There are 4 nested groupings, the coarsest first. Each group lies inside one group of the grouping before and may be the whole of it. The rows also spread widely along 12 directions, which tell nothing about the answers.
In the rows, zero is written as 128.
Known rows, each followed by its group in each grouping:
[160  90 169 178 134 112  78  91 163 120  70 176 112 164 145 121 170 206
  66 118 120 165 128 136 130 117 133 104 151 122 148 210 139 120 112 139
  81] -> debag K917 busi K969
[136 170  68 123 117 135 142 105 128 128 160  88 191  95 140 155 116 167
 159 160 106  99 159 109 176 126 113  81 152 131 148 130 123 116 141 152
 145] -> deka K884 fizur K199
[130  89 151 104 125 128 148 102  99 138 126 131 133 171 120 116 109 156
 137  98 148 169 114 113  85 111 135  85 150  78 103 170 103 135 112  95
 129] -> deka K587 lodo K470
[147 145 109 118 157 148 100  85 158 111  94 122 136 115 137 157 106 153
  86 189 154 146 121 128 162 128 153  86 156 120 105 145 123 158 150 123
 147] -> debag K917 nisap K983
[142 144 139 134 138 122  94 152 171 128 114 107  89  84  98 121  88 117
  72 170 167 130 126 132 130 144 165 120  93 158 105 120 137 124 165 118
 130] -> deka K291 seduz K641
[136 157 112 145 138 111 140 141 119 118 150  80 137 136 124 104  85 120
 115 130 135 116 151 112 127 112 164 147 131 165 134  82 100  91 104 148
 157] -> deka K884 kopuf K27
[150 108 117 104 133  82 103 117 134 145 168 116 146 138 110  85 130 162
  95 118 184  99 114  99  98  55 148  78 134 152  90 126 184  90 115  98
 134] -> debag K644 numar K605
[124 101 131 159 116 126 115 101 158 166 129 161 119 101 125 123 147 160
 102 142 119 160 138 170 181 136 135 128 118 146 116 181 118 131 162 146
 122] -> deka K587 vuzo K924
[123 171 106 130 128 126 121 144 106 127 135 154 156 123  97 104 120  90
 117 170 150 124 100 158 150 117 129 151 156 129  91  99 107 165 155 127
 153] -> debag K635 vuva K78
[118 145 146 167  78 124 157 163  55 122 104 150 159 154 105 117 123  93
 127  83 110 153 137 146 109 126  97 185 131 139 149 109  91 123 128 124
 107] -> deka K291 Ged K223
[143 164 109  90 131 144 110 121 146 122 152  72 139 122 117 144 121 207
 137 125 120  80 138  42  81 103 107  60 139  73 152 157 184  91  91 104
  99] -> debag K292 Biku K238
[162 164 138 134 127  97 175 153  90  71  96 155 150 145 139 158 125 100
 140 103 124 137 131 120 124 139  94 137 121 134 151 117 115 162 128 125
  98] -> deka K884 som K549
[115 137 144 131 153 143 120 115  77 118 113 125 122 187 129  91 110 108
 120 129 136 176  98 127  99 134 151 148 167  80 102 121  75 144 114 120
 150] -> deka K291 seduz K99
[139 141 128 148 153  74 119 146 171 119 139 138  98 135 167 101 147  91
 153 158 129 124 121 137 170 154 157 149 125 159 146 127 136 129 160 183
 153] -> deka K587 Famu K726
[132 157 160 183 129 126  66 153 144 112  54 182 124 138 117 102 167 126
 106 157 107 155 104 161 138 166 131 122 180 107 171 171  96 171 150 146
 104] -> deka K884 fizur K102
[132 139 134 150 121 105 116 154 162 132 152 129 115 123 125  92 154 152
 161 147 108 115 122 130 130 143 130 110 147 114 168 154 125 121 130 161
 126] -> deka K884 som K770
[120  63 147 108  76 105 231 131 101 146 164 136 131 163 130 137 108 129
 216 122 140 176 118 137 111 130 122  91 125  87 107 159  89 144 147 113
 156] -> rov K149 Lod K494
[128 173 109 139 179 148 108  96 122  97 110  79 133 153 138 139  94 175
  80 135 115 123 155  90 119 113 157 141 152 116 132 116 113  98  81 141
 128] -> debag K644 Mit K389
[139 154 136 120 172 114 114 129 124 100  96 128 122 169 148 116 113 105
 117 154 148 154 100 108 111 134 154 107 161  94 109 115 108 162 128 122
 145] -> rov K110 rep K819
[124 123 113 130  98 133 153 107 166 143 138 154 126  78 128 177 132 140
 139 167 126 147 136 155 183 147 114 114 105 138 106 174 139 160 187 133
 128] -> debag K292 Biku K16
[122 140 134 165  73 111 191 160 130 101 117 115 134 116 115 148  88 106
 156 149 114 138 155 157 150 146 141 158 124 164 161 106  79 128 146 166
 145] -> debag K917 busi K518
[112 138 118 125 111 134 106 149 124 170 175 127 108 116  95  99 133 104
 124 129 131 117 114 113 115 115 114 170  91 119 109 120 175 104 154 110
 133] -> debag K635 rusi K625
[126 157  92 144 133 107 193 105 105 128 173 152 158 145 162 130 154 141
 163 117  77 129 152 162 203 120 106 188 142 136 132 137  89 131 109 185
 127] -> deka K587 Famu K557
[117 100 146 142 106 111 124 135 125 142 124 117 128 155 127  96 108 118
 151 142 145 166 114 119  98 132 163  89 153 108 125 139 100 131 153 128
 160] -> rov K110 voriv K224
[139 116 137 165 110 112 126 125 133 121 107 114 141 132 107 117  84 147
  90 141 157 143 147 145 129 108 167 129 139 173 120 113 101 104 130 139
 146] -> debag K635 rusi K572
[121 126 152 104 143 120 135 148 138 144 144 153  82 129 102 103 123 100
 129 146 155 144  88 144 113 141 138 130 120  91  92 142 122 162 148 107
 136] -> deka K587 vuzo K349
[106 156  92 140 123 153  66 127 150 181 153 128 130  62  87  98 119 110
  81 198 141 134 115 167 187 134 149 146 124 150  78 124 125 137 192 128
 156] -> deka K291 seduz K641
[155 129 126 108 107 115 119 144 136 143 145 122 127  89 100 137 118 141
 103 127 157 114 130 105 116 114 108  93  82 142 109 143 184 110 159  90
  96] -> deka K291 seduz K641
[152 124 126  97 130  97 135 141 157 146 167 155 103  98 119 137 149 126
 123 137 156 118 110 126 139 124 108  99  82 130 104 161 184 142 162 105
 107] -> deka K884 fizur K199
[134 167 122 152  85 125 114 162 123 119  90 131 179  95  80 125 115 138
 123 149 127 111 134 139 137 129 119  92 168 139 160 122 103 142 151 126
 117] -> deka K587 vuzo K924
[123  96 136 146  87 105  79 147 122 178 142 187 137 124  83  70 163 102
 104 138 166 142  87 161 126  97 123 137 130 142  90 145 160 136 181 101
 134] -> debag K635 rusi K625
[159 103 148 116 146  47 164 160 205 124 196 129  49 133 170 108 160 132
 184 138 139 104 121 118 132 149 143 103  79 140 154 164 177 109 135 171
 127] -> deka K884 fizur K199
[130  92 158 173 122 107 132 115 154 135 110 130  88 147 177 140 129 129
 130 114 110 184 155 115 132 162 146 137  85 139 150 166 133 107 159 158
 124] -> rov K110 voriv K224
[129 172 103 133 141 153 135 102 105 125 116 138 151 112 102 156 103 129
  56 141 130 141 136 148 168 101 121 176 124 139  85 114 110 145 124 116
 120] -> debag K917 busi K518
[141 145 106  87 165 143 124 100 155 130 149 124 103 111 145 166 115 123
 123 167 145 135 113 100 145 141 118 121  90  96  89 147 175 152 171 109
 140] -> debag K635 rusi K625
[159 137 146 113 143 131  92 122 117 108  74 139 126 131  99 152  99 118
  39 120 180 146 111  98  94 103 126 113 107 131  91 128 166 138 137  68
 102] -> debag K917 busi K518
[102 109  82 105  89 156 129 101 136 199 221  80 144  91  99 114 107 165
 155 154 129 115 138 106 137 101 124 113 106 111  94 140 160  80 156 117
 166] -> debag K635 rusi K625
[ 96 154 109 158 116 155 125 115 172 152 145 128  97  87 148 154 139 121
 147 170  81 146 150 146 196 177 130 176 100 130 140 158 127 135 179 172
 142] -> debag K292 Biku K238
[133  95 122 142  65 126 111 118 159 162 131 133 156  81  82 134 121 176
 103 158 148 132 135 145 147 104 130  74 128 151 119 169 144 114 167 114
 123] -> debag K917 busi K518
[153 126 148 150 137  98 114 129 124 115 117 139 130 160 122  89 137 164
  93 120 139 133 123 137 115 106 142 117 156 132 128 145 111 115  99 134
 105] -> deka K291 seduz K641
[137 124 132 125 141  84 200 123 160 121 176 161  84 138 162 142 157 139
 164 126 109 129 133 153 165 132 115 161  87 134 127 159 143 140 132 161
 115] -> debag K644 numar K605
[154 108 147  94 146 104 118 134 135 128 126 132 119 171 128 111 135 156
 140 135 164 135  89  84  81 111 129  51 156  65 113 162 152 139 121  89
 125] -> rov K149 Lod K494

New rows, each followed by its group in each grouping:
[156 172 127 128 161 101 138 143 160 105 143 148 102 132 138 121 170 175
 131 148 104 101 116 134 146 133 105 125 138  97 149 162 137 141 106 154
  82] -> deka K291 seduz K99
[159 133 163 145 166 107  89 136 158 111 100 144  89 140 127 110 143 156
  74 115 141 138 120 113 102 132 137 119 117 123 138 161 148 122 112 124
  92] -> deka K884 som K770
[123 161 144 161  64 137 142 159  99  99  65 142 180 126  77 141 112 140
 130 130 119 136 134 143 109 128 114 109 181 118 162 135  77 156 131 116
 104] -> debag K292 Biku K238
[114  89 115 149  62 120 168 101  80 132 130 123 186 139 145 146  96  94
 168 117 144 174 147 132 143 120 136 120 138 168 109 118 104 124 174 132
 178] -> debag K292 Biku K16
[138 111 110 164 141 134 108  70 127 150 130 147 122 119 159 155 130 130
  45 115 126 169 161 136 191 109 128 195  71 190  88 139 160  98 152 139
 124] -> debag K917 busi K969
[132 151 143 103 141 139 174 120 129 102 136 107 100 156 133 156 116 173
 149 111 109 128 134  87  90 130 113 120 124  65 141 161 128 128  86 119
 100] -> debag K292 Biku K238
[146  88 139 104 140 125  92 107 144 138 142  68  99 145 133 121  80 145
 105 120 180 138 130  51  66 112 163  85  89 124 105 130 190  69 137  94
 155] -> debag K635 rusi K625
[129 126 150 139  85 126 164 146 142 123 113 152 103 101 118 176 127 116
 141 120 119 148 139 129 129 153  98 140  76 135 139 160 152 143 169 118
  97] -> debag K292 Biku K16
[155 172 138 132 113 149 144 120 152 103  57 164 143  69  70 208 119 207
  51 136 122 125 152 147 143 118  84  97 105 123 130 181 136 164 135  80
  38] -> debag K644 numar K605
[147 160 143  94 164 122 163 139 104  86 137 100 106 189 130 129 103 138
 145 108 135 115 113  72  59 115 120 134 133  63 133 116 135 124  78 109
 118] -> debag K635 rusi K625
[127 117 143 136 165 127 105 109 140 100  85  76 102 142 117 127  39 114
  56 157 193 165 136 115  99 125 221 123 127 166  82  94  98 112 131 117
 178] -> debag K644 Mit K389
[148 122 135 117 137  78  98 163 159 130 158 108 100 136 105  76 109 112
 110 148 189  98 103 105  91  98 168 114 119 152 107  99 171 101 136 120
 155] -> debag K635 rusi K625
[120 149 111 144  87 147 141 127  81 115 100 122 185 129 109 158 111 132
 134 121 113 137 148 112 120 118 107 123 145 125 143 125 118 128 145 114
 118] -> debag K644 Mit K389
[105 136 114 139 142  93 142 145 136 128 181 132 103 164 159  83 155  89
 189 160 113 125 108 141 147 137 157 171 149 123 132 116 119 131 142 182
 174] -> debag K644 Mit K389
[119 129  95  81 158 122 107 104 135 152 199 110 127 154 138  81 136 119
 154 178 153 119  78 105 131 101 153 105 168  79  83 129 146 136 132 130
 187] -> debag K917 busi K518
[151 123 109  97 168 102 136  88 109 117 136 156 157 157 160 119 132 112
 129 148 168 152  95 136 157 111 140  93 166 118  73 135 118 175 148 123
 161] -> deka K587 vuzo K924
[114  97 137 152  76 141 184 113  67 146 147 125 147 153 134 129 117 134
 163  87  98 177 152 136 123 132 108 156 112 118 129 148  92 104 133 131
 124] -> deka K291 seduz K641
[132 121 121 147 104 115 132 136 138 163 138 143 136 104  99 130 127 150
  94 131 137 134 139 141 157 105 118 132 105 149 106 142 137 114 145 112
 113] -> rov K149 Lod K494
[113 100 116 112  91 146 133  90  85 151 121 122 178 123  96 136  83 124
 113 134 171 168 121 128 117  99 139  91 138 131  71 129 117 138 168  78
 162] -> debag K644 numar K605
[134 168 122  95 148 123  89 154 124 133 126 156 125 127 111 108 153  90
 128 143 143 120  82 108 117 133 108 120 135  87 113 137 163 163 159  98
 120] -> deka K587 Famu K557
[ 99  81 143 131  62 140 167 116  80 152 138 111 144 150 119 132 101 116
 180  97 126 175 136 108  87 128 123 115 113 110 128 142 121 109 160 103
 153] -> debag K644 numar K605
[144 121 139 142 125 100 131 130 153 136 138 155 104 132 160 133 171 139
 152 107 100 134 136 117 148 147 104 137  94 127 159 178 167 113 148 152
  95] -> deka K587 Famu K557
[131 159 119 131 125 122 114 148 181 135 142 109  95  75 110 143 111 127
  95 155 143 105 143 116 145 132 142 140  82 162 122 126 168 113 155 130
 123] -> debag K292 Biku K238
[131 183 110 120 158 142 162 122 123 103 130 111 128 130 151 157 112 132
 153 140  95 123 141 110 152 154 112 142 134  94 147 126 107 141 122 148
 126] -> deka K587 vuzo K349
[148 112 151  87 125 101 200 141 148 122 158 116  84 120 115 154  95 142
 143 106 151 128 134 110 101 128 127 114  66 120 110 150 144 119 123 108
 107] -> deka K587 Famu K557
[154 112 120  91 115 126  94 111 121 154 142 142 156 122  94 125 135 164
  97 126 172 119 102  94  95  79  99  69 123 102  87 161 196 124 149  64
 108] -> debag K635 rusi K625
[136 160 113 114  87 114 201 162  80 122 153 128 168 103  73 143  92 116
 122 106 143 111 142 142 126  91 101 144 108 156 106  94 107 130 119 101
 111] -> deka K884 fizur K102
[151 123 131 111 139 100 126 125 132 105 140 126 125 170 156 117 137 128
 153 137 142 126 104  91 108 118 132  98 148 104 134 136 157 130 129 131
 141] -> debag K917 busi K969
[115  71 121 111 100 117 163  87 142 198 213 147 119 126 137 115 170 187
 178 113 105 144 131 137 155 111 104 112 103  94 110 212 151 101 138 136
 120] -> deka K587 Famu K726
[126 130  86 100  89 115 149 131 132 151 191 113 174 100 129 123 134 134
 209 169 129 110 117 120 153 127 113  60 151 111 130 143 140 135 173 135
 163] -> deka K884 fizur K102
[144 148 140 133  76 140 162 155 183 120 106 131 125  65  64 178 105 203
 128 169 118 107 146 146 128 142 102  81 114 106 158 177 122 145 150 115
  79] -> debag K635 rusi K625
[140  89 137 122 130 125 111  96 122 131 117 148 128 161 163 136 135 115
 146 137 151 174 104 106 120 140 126  98 128 102 109 164 159 145 178 114
 147] -> debag K635 rusi K572
[140  63 149 147  79  75 203 135 217 159 198 133  71  95 158 140 161 204
 209 127  90 121 166 146 165 157 119  90  68 143 180 216 153  88 150 187
 103] -> deka K587 vuzo K924
[124 152 126 140  72 113 179 184 148 113 141  90 131  89 110 144  90 108
 199 160 115 111 150 127 131 169 132 105 116 144 180 112 104 123 166 156
 149] -> deka K884 fizur K102
[151 111 104 107  76 100 178 119  98 120 170  96 190 147 134 136 118 162
 182 110 133 106 142  87 111  82 105  72 147 126 144 128 150  93 117 126
 136] -> debag K917 busi K518
[117 113 159 152  71 148 101 141 148 155  96 141 116  93  69 135 124 165
  89 123 133 147 136 131 102 127 123 109 108 123 132 179 141 119 149  95
  89] -> debag K292 Biku K238
[134 147 103 113 106 109 137 148 118 140 162 125 163 113 120 115 134 117
 170 138 131 101 120 113 135 119 108  97 143 121 135 123 147 128 155 125
 138] -> deka K587 vuzo K349
[165 138 156 114 117 113 227 129 130  87  88 178 120 118 130 216 124 166
 137  95 110 150 152 142 138 147  70 113  86 107 143 191 116 180 128 109
  48] -> deka K587 lodo K470
[133 141 101 141 101 140 185  99  98 119 119 144 171 109 133 189 101 122
 127 132 118 157 160 149 179 128  96 161 102 153 109 128 113 147 167 127
 128] -> debag K635 rusi K625
[141 103 168 164 111  69 105 174 171 143 154 168  90 144 119  55 190 154
 151 120 121 118 105 147 108 129 131 115 139 125 169 177 142 113 123 158
 105] -> deka K884 som K770
[127  57 160 146  98 124 178  91  63 145 125 163 112 179 151 142 120  94
 103  54 142 210 143 136 118 104 120 195  65 159  90 141 134 107 137 104
 124] -> debag K917 nisap K983
[153  90 152 136  69  98 110 140  95 121  86 160 189 150  84 116 144 171
 115  99 165 129 114 113  69  76 109  43 170 128 135 166 154 123 134  77
  88] -> debag K644 Mit K389
[140 179 139 112 106 110 148 193 146 106 109 140 132 100  69 129 116 135
 142 148 135  92 113 134 106 131 110  91 148 101 153 133 114 167 132 109
  94] -> deka K587 lodo K470
[125  80 184 160 134 103  92 122 197 159 104 208  42 119 109 103 164 135
  56 147 161 184  99 194 149 139 162 154  97 145  82 206 135 160 162 126
 105] -> debag K292 Biku K238
[167 169  96  88 142 101 164 131 134 116 163 143 157  95 104 152 131 162
 108 140 150  87 126 130 154  92  96  88 120 133 100 139 152 149 120 105
  97] -> deka K884 fizur K199
[105 106 129 146  72 160 107 135 129 156 126  62 117  91 101 143  50  94
 113 139 149 156 157  88 105 143 163 136  71 166 125  97 146  73 184 112
 173] -> debag K917 busi K969
[138 144 143 120 138  83 150 168 121 119 132 162 102 145 132 119 130  60
 129 129 155 143  99 127 115 130 127 149 101 130 104 110 142 167 163 116
 127] -> rov K110 voriv K224
[143 161 134 154 161 126  93 132 116 119 119  98 106 142 130 105 109 133
  62 104 127 127 148  99 112 119 144 174 104 150 129 107 139  79  98 131
 108] -> deka K291 seduz K641
[140 151 158 119 130 109 142 181 179  89 105 113  79 111 105 124  93 116
 155 197 150 128 103 141 109 180 164  84 139 101 143 135  92 170 160 138
 137] -> deka K291 seduz K641
[107 165 107 144 129 131 116 144 131 132 147 102 125 126 107  98  99  93
 115 170 130 123 122 139 149 123 164 174 146 141 119  86 101 120 133 155
 173] -> debag K917 busi K518
[150 124 148 125 123 104 156 143 133 128 137 179 100 127 130 134 161 131
 133 123 123 144 112 151 138 139  94 136  95 114 119 175 145 155 151 121
  84] -> deka K291 seduz K641
[168 128 106  80 138  97 116 121 132 144 177 144 158 109 102 112 150 168
 111 131 169  98  98 104 118  75 102  57 131 113  89 155 181 135 125  84
 107] -> deka K884 som K549
[172 134 161 148 159  99  46 133  97  87  67 124 142 204 155  78 149 142
  93  92 148 135 107  63  58 114 136  84 177 106 160 138 159 100  99 112
 101] -> deka K291 seduz K641
[152 135 133 105 125  88 196 158 155 125 186 122  87 103 111 133 114 144
 135 131 141 103 136 140 133 119 122 139  71 145 109 133 142 118 122 131
 101] -> deka K291 seduz K641
[167  96 173 129  96  55 194 171 181 108 129 185  93 112 115 137 149 149
 158 140 152 130 115 176 134 139 121  79 107 146 144 186 126 165 151 136
  90] -> deka K884 fizur K102
[143 155 120 116 133 101 130 161 156 151 183 148 106  86  81 102 148 147
 102 138 136  92 114 142 136 105 111 137  99 133 111 139 154 128 121 119
  97] -> deka K884 som K549
[174 114 148 106 110  52 148 175 145 107 121 202 128 114 118 127 155  80
 140 147 189 129  81 157 135 125 112  77 117 157 106 146 163 191 189 103
 113] -> deka K884 fizur K102
[140 113 150  97  81  99 160 171 127 127 154 157 132 150  95 107 156 143
 207 136 139 110  83 116  72 120  89  69 153  57 148 168 152 157 144 102
 112] -> debag K635 rusi K625
[130 187  75  97 121 146 148 135 149 123 149  68 162  52  86 165  55 135
 124 200 153  96 146 122 161 133 146  77 130 142 107  96 105 141 160 120
 164] -> deka K884 fizur K199
[126 116 128 119 119 111 187 127 123 113 167  90 118 165 150 124  95 126
 198 135 129 134 132 106 107 136 143 128 129 105 137 120 112 112 127 152
 168] -> debag K635 rusi K625
